The rows of a group lie close to one hidden flat surface of 13 dimensions, which passes through zero. Surfaces can cross.
(in the rows, 128 means zero)
Known rows, each followed by its group:
[100 182 125 113 178 169 131 125  76 151 171 148 106  90 171 103 125 159
 119] | tesor
[151  96 170 119 123 148 109 150 110 112  84 138 114 111 103 163 136 123
 152] | poniz
[200 152 125 157 130 127 128 137 132  97 121 144 175 105 136  92 124  85
 150] | loma
[128 134 177 151 101 159 121 143 146 125 104 116 123 140  97 102 106 119
 133] | poniz
[122 144 146 177 147 146 109 100 109  93 166 120  99  83 173 125 170 109
 157] | sebub
[132 121 189  92 158 112 128 134  99 132 121  91  60 107 141 116 112 119
 105] | tesor
[ 78 110 125 157  90 168 144 184 183 164 132  99 160 131 143  81  98  84
 157] | tesor
[117 140 112 101 134 111 129 126  82 168 109 153 138 117 117 124 120 129
 102] | Vosu
[139 122 146  90 150 161 122 200  66 157 130 156  73 121 109 133  84 216
 133] | tesor
[119 110 133 126 117 130 120 119 124 125 148 110 117 131 122 114 131 159
 151] | noz
[133 122 130 163 180 108 141  85 134 130 115 135 140 116 178  92 124  91
 122] | Vosu
[203 135  99 181 141  99 140 125 108  81 119 113 170 160 156 130 177  96
 141] | noz
[139  84 156 181 144 130 113 208 108 106  98 120 135 112 127 110 122 153
 145] | Sili
[120 158 122 141 133 143 125 136 135 142 150 150 125 148 123 152 127 106
 106] | poniz
[104  73 145  82 134 118 151 106 139 148 176 165  97 171  59 123 115 120
 117] | poniz
[106 108 123 108 147 111 130 112 152 158 105 152 113 137 128 132 100 149
 110] | Sili
[137 156 140 115 112 146 103  22 123 129 164 128 142 102 137 145 101 110
 130] | Vosu
[149 146 143 151 143 101 115 164 175 135 107  99 116 128 149  82 122  80
 137] | Vosu
[119  85  84 164  89 128 134 168 199  73 115 155 160 103 120 149 160 156
 168] | tesor
[157 146 129 117 138 181 109  80 114 154 135 165  98 130 149 191 110 135
 163] | sebub
[155 143 152 145 191 117  79 128 110 125 159 149 163 143 101 110  99 155
 107] | Sili
[ 91 108  86  75 126 118 156 149  84 134 139 137  87 132 125 173 177 179
 125] | poniz
[106 144  92 132 132  98 131 114 134 126 143 117 180 159 121 104 116 181
  84] | tesor
[145 182 138 138 126 165 149 159 112 132 109 126 101 108 162 103 103 135
 122] | loma
[148 158 160 189 121 146 110 129 123  97 145 129 115 112 133 133 108 121
 115] | poniz
[118  78 164  99 152 130 126 110  57 168 107 169  82 110  99 119 110 148
 139] | Vosu
[124  88 131 103 118 165 122 129 130 144 129 143 128 114 126 147 126 125
 180] | poniz
[139 105 144 127 107 106 132 143 177 133 114 129 113 156  90 124 106  96
 124] | sebub
[144  87 130 156  79 101 154 101 144 120  70  89 110 131 158 156 140  67
 142] | loma
[197 135 186 141 200 141 123 124  96  87 200  94 104 167 147 108  70 180
 109] | Vosu
[132 141 124 124 120 154 109 126 162 139 150 135 146 136 118 121 104 132
 148] | poniz
[168 104 127 127 138  91 115 134 137  98 132 151 124 113 106 152 156  92
 137] | tesor
[132 165 126  73 149 138 135 134  43 138 118 135 104  54 149  81 178 119
 158] | sebub
[178 152 130 178 110 110 126 144 112 117  72 175  69  98 122 127 136 125
 142] | noz
[122 106 128 166 127 128 116 135 140 109 171 142 140 139 113 157 129 119
 123] | poniz
[113 151 112 128 104 146 134 187 150 122 136 122 162 116 117  84  80 199
 113] | tesor
[174 130  92 140 160 130 121 153 201  77 186 144 166 152 130  96 153 150
 172] | poniz
[183 134 105 158 120 113 111 129  88 136 126 101 138 106 177 119 132 105
 174] | noz
[173 149  99 112 198 121 132 142  96  86 191 176 139 158 110 141 168 168
 112] | noz
[204 117  84  81 164 146 152 147 116 139 208 145  98 146 178 172  89 148
 164] | sebub
[155 133  80 169 134 123 166  84 183  95 104 108 170 123 209  85 143 115
 162] | loma
[120  93  99 159 101 118 120 124 164 138 169 162 156 168  87 163 108 120
 125] | Sili
[160 100 146 183 107 102 134 144  67 111  89 121 110 153 100 121 123 165
 126] | noz
[147 121 162 144 143 132 160 108  47 137  99 119 127 172 115 105 120 128
 102] | Sili
[135 121 144 107 138 126 122 105 191  92 113 118 146 142 115 127 103 177
 112] | loma
[161 101 119 199 146 106 158 183 153  52  87 139 119 105 159 110 147 163
 131] | Sili
[ 82 174 152  46 128 133 130 163 157 149 111  96  90 144 102 116 137 140
  88] | poniz
[155 109 161 162 108  87 119 123 105 127  70 145 101 124  84 118 113 113
 114] | loma
[119  98 100 142 173  37 156 156 123 143 103 147 144 138 124  67 127 120
  76] | Vosu
[104 143 154 106 124 167 141 147 169  85 184  88 102 126 138 124 180  94
 152] | tesor
[132 126 109 111 103 136 134 108 127 136 154 116 130 127 138 132 144  99
 160] | Sili
[105 121 139 174 131 181 121 167 117  84 128 102 189  81 172 129 148 123
 147] | noz
[128 126 155 128 152 155  96  98 118 174 154 146  67 143 132 175 106 107
 146] | sebub
[111 104 147 135 135 117 115 119 114 155 116 110 143 123 132 112 104 112
 120] | noz
[130  78 154  99 150 111 128 119 143 145  83 141 137 133 107 126  93 125
 116] | poniz
[155 143 132 109 124 164 103  85  77 149 179 122 103 183 106 158 117 188
 155] | tesor
[121 122 172 177 118 145  94  91 142 122 109 145 104 129 105 149 131 108
 142] | sebub
[154 143 104  52 118 121  56 127 193 166 141  87 175 128 124 125 159  65
 204] | Sili
[166 101 141 105 115 106 117 100 156 149 122 120 143 194  80 139 115  85
 133] | Sili
[126  96 123 100 145 118 149 136 161 156 115 120 136 161 129 111 126  90
 137] | tesor
[116  73 163  87 173 130 130 127 150 110 111 167 157 140  77 144 142 109
 109] | noz
[117 126 120 118 122 147 121 114 171 143 123 145 125 149 121 153  93 165
 126] | Sili
[173 105 164 174  77 142 113 153 122  51 142  84 141 100 124 155 116 133
 146] | sebub
[125 113 197 135 126 142 150 110 145  63 155 134  64 109 101 130 126 125
 107] | Vosu
[156 140 166 126 126 163 131 137 123 112 127 140 122 131 110 142 116 104
 127] | loma
[113  94 130 129 128 145 137 124  99 126 121 133 141 152 116 174 134 148
 116] | Vosu
[142 131 125 153 116 108 130  90 163  98 138 134 139 139 115 119 129 128
 119] | Vosu
[ 81 146 123 120 116 142 140 144 134 178  91 132 123 150 131 179 140  60
  87] | poniz
[128 114 105  91 106 131 122 132 133 169 110 115  91 123 147 153 144 123
 180] | sebub
[165 157  97  90 119 153 152 164 161 122 154 120 155 165 125 119 166  81
 163] | tesor
[142 151  98  88 100 126 110 140 100 135 107 148 146 158  77 197 159 158
 115] | tesor
[ 79 113 129 164 116 135 138 127 118 120 100 119 149 124 135 139 154 126
 113] | sebub
[118 127 103  81 162 112  96 109 125 147 180 107 160 133 137 111 125 171
 140] | Sili
[148 188 100 135 130 154 128 110 118 117 124 153 146 125 141 138 151 147
 129] | Sili
[105 120 112 184 127 101 101 114 131 114 113  97 164 133 143  99 152 164
 136] | sebub
[166 114 151 122 143 100 106  83  90 155  81 122 126 118 132 119 102 112
 135] | Sili
[159  52 144 111 124 101 192 195  83  80 129 136  63 119 106 123 143 144
 133] | Vosu
[109 150 115 161 146 131 137 155 148 105 114 112 129  79 195 107 141 134
 126] | noz
[102 106 156 128 121  98 100 112 132 154 142 141  75 152  73 132  94 165
 105] | loma
[129 141 110 109 125 147 105 114 113 143 121 111 162 107 146 103 113 183
 162] | sebub
[ 80 187 156 122 126 157  81  80 154 125 155 139 123  96 110 125 149 123
 124] | sebub
[107 168 127 113 147 116 130 135 122 125 155 115 143 132 127 121 108 148
  66] | Vosu
[121  80 104 161  85 132 124 159  90 128  85  95 163 136 135 142 130 186
 161] | Sili
[ 84 157 107 133 125  95  96 135 101 122 161  98 146  84 151 143 160 120
  97] | tesor
[150 155 135  94 173 102 126 144  93 102 113 124 103  74 155  98 173 129
 129] | Sili
[127 148 151 149 138 162 118 106 131 132 141 184  75 177  76 151 160 132
 142] | loma
[138 144 157 155 137  94 105 145 108 111 176 110 127 100 122 105 123  75
 101] | tesor
[121 114 130 149  70 117 174  59 152  84  66 152  97  74 129 112 143 128
 137] | Vosu
[103 101  88 120 109 126 104  37 144 146 149 147 172 161 104 157 132 166
 150] | loma
[139  71 142 138 142 147 170 140 116 105 188 134 101 162 133 154  99 137
 123] | loma
[111 107 174 120  85 132 153 113  82 112 151 112  65 136  74  82 131 160
 136] | poniz
[151  81 188  98 198 129  91  74  88 159 161 176 126  98 106 110  67 105
 136] | noz
[138 108 166 183 131 133 111 129 141 108 165 103 104 109 152 100 119  87
 165] | sebub
[147 195 140 113 160 147  94  85 174 119 134 149 103 112 135 103 157 117
 159] | loma
[156 175 110 121 135  69 124 147 173  84 160 131 140 121 116 130 142  99
  73] | Vosu
[164 167 129  67 180 133 126 123  90 135 173 119 125 125 155 142 133 103
 117] | noz
[147 151 132  88 159  68 118 131 116 153 128 114 100 151 122 162  98 118
  53] | loma
[130 104 113 165  91 118 143 151 150 126 124 111 116 151 130 136 134 110
 144] | loma
[ 61 128  88 100 151 143 127 154 168 158 145 106 231 131 163 148 125  86
  88] | noz
[155 133 114 108  92 134 103  99 116 114 172 155 136 146  68 167 127 167
 139] | Vosu
[124 141 121 121 116 112 130 145 126 159 146 107 107 161 134 165 124  83
 102] | loma
[170 113 108 152 116  82 139 141 187  97 131 101 136 167 131 122 110 133
 122] | sebub
[150 121 137 154  91  95 128  89 111 107 147 117 122 134 100 117 120 126
 120] | poniz
[125 102 213 107  80 157 119 140  73 134  75  87  92 119  84 143 112 114
 132] | noz
[161 142 118 108 135 131 159 170  72 161 126 186  91 150  94 126 126 119
 120] | noz

New rows, each followed by its group:
[140 160 114 109 140 115 147 170 112 119 111 111 124 103 158 110 143 128
 112] | tesor
[160 165  98 147 185  74 143 116  83 117  62 178 170 166 106 115 174 146
  66] | Sili
[106  98 157 106 124 123 150 117 154 134 128 121  97 136 106  98 102 132
 120] | poniz
[ 98 108 130 103 104  99 108 148 121 174 114 115  79 136 101 144 169  80
 149] | sebub
[ 93 143  76  93 121  99 119 147  80 153 148  94 117 118 153 154 205 116
 139] | sebub
[ 83 117 116 133 154 165 177 136 110 110 133 168 135  97 152 123 164 122
 121] | sebub
[ 86 145 146 114 182 121 126 179  79 130 127 125 135 126 116  98 147 169
  75] | Sili
[128 151  91 141 148 152 144 167 122 130 124 164 123 147 135 127 122 210
 124] | poniz
[131 168 123 142 156 145 120  76 116 170 152  96 109 118 214 118 114  84
 147] | sebub
[163 106 154 150  85  97 106 111 140 131 126 117 108 126 100 136 116  60
 147] | loma
[ 59 123 180 121 123 177 110 156  80 101 166  27 176 145 122 114 187 123
 131] | noz
[120  73 125 114 139 107 156 123  81 165 129 180  69  96 129 134 131  80
 141] | Sili
[165 143 157 128 117 126 123 121 124 133 139 123 110 116 128 123  76 105
 121] | loma
[126 185 119 143 133 164 173 179 104 131  89 141 138 120 147  71  82 203
  92] | tesor
[129 134 149 109 119 161 131  93 128 155 110 127 113 146 124 144 125  96
 145] | tesor
[ 91 121 144 116 120 178 122 179 149 108 147 109 111  81 140 106 160 140
 180] | loma
[141 129  69 100 136 123 186 145 113 149 153 134 105 137 183 161 175  64
 141] | sebub
[136 112 128 170 112 109 112 130 142 125 121 173 169 133  81 136 124  81
 112] | tesor
[124 138 131 115 100 136 113 110 125 145 123 134  77 137 110 167 132 143
 143] | loma
[123 134 115 115 142 136 115 185 123 142 102 109 129 141 139 139 127 184
 132] | Vosu
[ 97 136  92 114 128 145 144 210 117 137 158  92 207 118 157 113 131 112
 113] | loma
[166 103 144 171 144  76 122 140 134  79 116 151 118  73 133 117 131  93
 120] | tesor
[109 178 140 182 123 150 132 171  93 159 119 146 160  97 130  58  40 156
  77] | tesor
[135 137 169  84 159 177  81 160 184 158  97 166 130 125  97 147  34 192
 119] | poniz
[113 159 149 133 124 154 137  87 149 133 108 167 164 154  81  90  54 191
  76] | tesor
[ 99 177 114 130 111 195 151 135  96 111 103 145 114 137 132 161 159 208
 118] | tesor
[ 95 118 111  69 126 131 158 111 147 154 147 108 111 152 134 120 142 120
 129] | Sili
[ 47 104 139 135 147 151  99 120  74 252 143  98 118 133 166  98 117  58
 165] | sebub
[151  45 108 169  92  66 151 105 148 101 114 100 138 113 150 107  99 138
 152] | loma
[106 120 132 151 159 147 152 163 138 132 112 191 157 121 110 119 129  92
 100] | noz
[106 161 143  89 141 130 111 145 138 135  96  70 143  93 166  95 142 114
 129] | poniz
[ 82 115 144  95  99  90 125 107 167 108 144  84 113  97 121 130 112 132
  88] | Vosu
[121 142 109 162  76 148 122 151 181  99 164 114 169 184  91 153 149 124
 132] | Vosu
[101 168 138  77 163 134 157 156 113 147  82 109  83 105 175 135 176  77
 101] | poniz
[133 127 119 152  81 121 106 122 137 135  99 120 115 100 137 150  91 162
 139] | noz
[119 194  77 109 149 108 124 135  97 123 190  99 166 123 160 103 156 153
 101] | tesor
[148 147 115 124 150 144  74  86 153 152 151 148 139 111 145 133 138 106
 186] | Vosu
[106  83 152  95 170 106  75  92 119 183 136 135 106 107 120 108 104 133
 158] | Vosu
[ 65 170 149 133  81 169 124 159 107 114 171 104  32  88 141 194 123 182
  98] | poniz
[151 175 160 109 137  90 129 130 157 142  76  97 106 156 126 141  76 112
  46] | loma
[140  86 142  99 158 125 171  88  68 159  62 126  76 128 163 106  99 178
 139] | Sili
[158  90 167 165 121  91 108  93 131 117 138 120 127 166  84 128 101  99
 119] | tesor
[141 180 133 134 149 155 122  78 170 113 150 156 154 120 131  95 103 133
 122] | sebub
[118 123 137 116 118 141 126 117 126 163 122 126 140 110 143 135  77 104
 121] | noz
[146  94 117 103 147 111 117 149 121 175 135 155 110 159  95 115 115 134
 158] | sebub
[105 163 112 124 126  80 101 117 184 149  89 108 102 144 127 117 149 136
 110] | loma
[ 95 134 158 122 131 138 144  73  71 139 155 141  72  79 147 138  82 152
  88] | Sili
[ 98  91 143 142 171 123  98 153 129 141 210 146 123 148  98 106 110 147
 130] | sebub
[160 127 187 100 165 205 142 116  83  67 100 186 131  97  98 138 121 202
 129] | loma
[137 171 126  88 129  92 100 115 132 153 123 118 119 152  97 133 117 140
  90] | sebub
[126 178 145 165 120 187 144 141 188 115 102 145 127 194 105 126 135 129
 119] | loma
[156 132 119 140 153 147 107 128 133 119 172 154 137 120 137 123 119 145
 159] | Sili
[133  70 133 117 173 106 111 113 122 129 191 145 116 136 112 108 124 148
 156] | Vosu
[115 111 134  91 184 165  96 173 126 174 152 120 137 125 146  86 118 153
 183] | Sili
[104 133 110 154 114 154 111 152 131 124 116  93 150  84 191 150 141 136
 156] | poniz
[123 119 144 102 144  86 121 138 125 136 100 109 112  91 142 121 118 102
 101] | tesor
[157  93 138 117 134 106 139  93 143 122 117 146 116 153 102 125 117 125
 135] | noz
[129 121  87 114 133 108 103 136 161 168  39 113 182 151 143 119 143 146
 155] | Sili
[159  93  88 100 106 157 175 129 109 133 176 103 139 142 164 112  99 157
 181] | noz
[ 84 137 160  96 171 162 139  89 131 134 158 104  93  83 189 101 115 130
 130] | loma
[182 142 147  96 149 130 111 190 118 119 105  94 109 113 163 188 140  82
 129] | Vosu
[161 151 127 139 129 113 104  90 147 115 132 131 139 138 122 148 144  98
 130] | noz
[169 150 153 144 119 145  85 189 109  88 137 123 147 119  90 143 152 131
 141] | Sili
[ 89  81 119 133 149 150 149 111 156 141 184 187 124 129 107  84  87 180
 146] | noz
[122  93 130 130 113 119 108  97 155 148 120 133 137 121 122 145 119  92
 152] | tesor
[147 131 122 151 140  64 117 163 135 131 108 131 158 152  97 108 132  89
  88] | loma
[124 111 124 113 161 118 113 113 137 170 105 123 152 153 134 103 106 137
 136] | Sili
[ 81 124 106 136  75 167 141 159 121 176 187  86 121 125 162 124  77 134
 146] | loma
[145  89 141 116 158 118  96 151 123 155 138 136 144 156  95 119 113 121
 150] | Sili
[110 110 136 140  87 129  86 130 157 114 113 186 153  92  58 171 106 150
 117] | tesor
[171 106 121 141  98 124 119 117 104 144 124 160 127 148  89 143 111 122
 158] | noz
[116 146 116  64  96 215 153 143  81 151 168 107 116 127 162 217  99 157
 130] | loma
[147 162  95 170 114 124 137 161 115 131 115 139 150 144 137 130 159  92
 127] | noz
[130 182 146 124 144 136 116 100 112 133 164 138 145 129 120 143 117  75
  79] | Vosu
[156 110 162 172 108 143 101 152 114  97 136 126 122 108 115 150  97 149
 142] | Sili
[131 165 123 115 158  96 148 163 231  87 112 126 124 135 133  98 175  75
 101] | Sili
[160 156 123 150 227 133 153  96 132  80 196 185 152 131 160 113 113 142
  81] | noz
[120 122 105  99 167 148 141 146 117 164 145 142 121 130 158 111 123 143
 150] | tesor
[ 81 183  94 141 140 172 105 135  68 175 142  99 209 126 166  85 151 133
 144] | Sili
[158 116  69 170  85  82 154 108  66  93 123  94 178 119 157 122 199  96
 153] | Sili
[164 199 135 160 112 169 149 165 100 118 133 122 130 175 113  99 100 166
 102] | Vosu
[133 114 140 127 149 122 124 105 140  91 168 136 115 138 114 134 148 150
 128] | tesor
[153 135 120 159  88 104  73  97 124 173 109 148 152 142  89 159 112  74
 138] | noz
[115 119 172  92 113 113  97  75  74 148 169  72 123 109 121 124  91 116
 115] | Sili
[ 98 101 104 137 130  72 145 127 108 135 189 122 157 139 115 106 162  53
 102] | Sili
[147 186 126 148  95 154 130 188  82 158 113 138 162 167  81 115  88 145
  90] | tesor
[102 143 112  98 137 111 121 129  92 151  94 118 156 105 138 129 129 153
  99] | loma
[ 78  95 124 100 152  84 135 133 107 136 118 115 115 120 134 150 127 160
  74] | poniz
[106 101 139 208 131 108 103 142 137  79 172 102 151 115 137 127 106 169
 102] | poniz
[137 147 122 144 112 131  66  89 133 144 161 145 154 118 108 159 110 119
 145] | noz
[114  53 111 142 105 109 124 141 145 159  83 113 122 125 146 143 106 144
 164] | tesor
[ 72 100 132 154 105 130 121 128 149 128 103 120 109 136 122 171 158 124
 123] | sebub
[117 174 118 142 114 135 107 169 143 142 124 127  88  97 139  91 163 120
 169] | loma
[101  45  93  23 150  97 168 169 145 107 127 120  97 137 118 153 216 154
 159] | poniz
[138 160 125 152 128 142 141  89 174 110 113 169 158 127 117  89 140  92
 133] | sebub
[166 136 154 124 124 129 122 145 136 118  99 155 118 159  75 138 115 138
 115] | poniz
[116 144 102 155 102 120 103 112  98 128 128 122 141  98 146 147 127 170
 127] | tesor
[119 147  83 111 137  95 134 136 145 117 170 102 119 138 158 141 160 142
 115] | sebub
[163 126 137  98 129 121 118 129  95 163 107 108  84  73 173 114 104 106
 170] | noz
[150  97  75 187  41 138 118 139 111 140 143 155 159 139  90 129 123 154
 199] | loma
[165 114 125 132 152 113 131 112 139  91 132 150 121 112 131 110 133 164
 150] | loma
[151 143 124 116 148 146 199 116  70  92 128 119  94 146 156 104 163 166
 122] | Sili
[155 122 111  99 104 132 104  98 175  68 147 130 133 131 106 195 142 197
 145] | noz
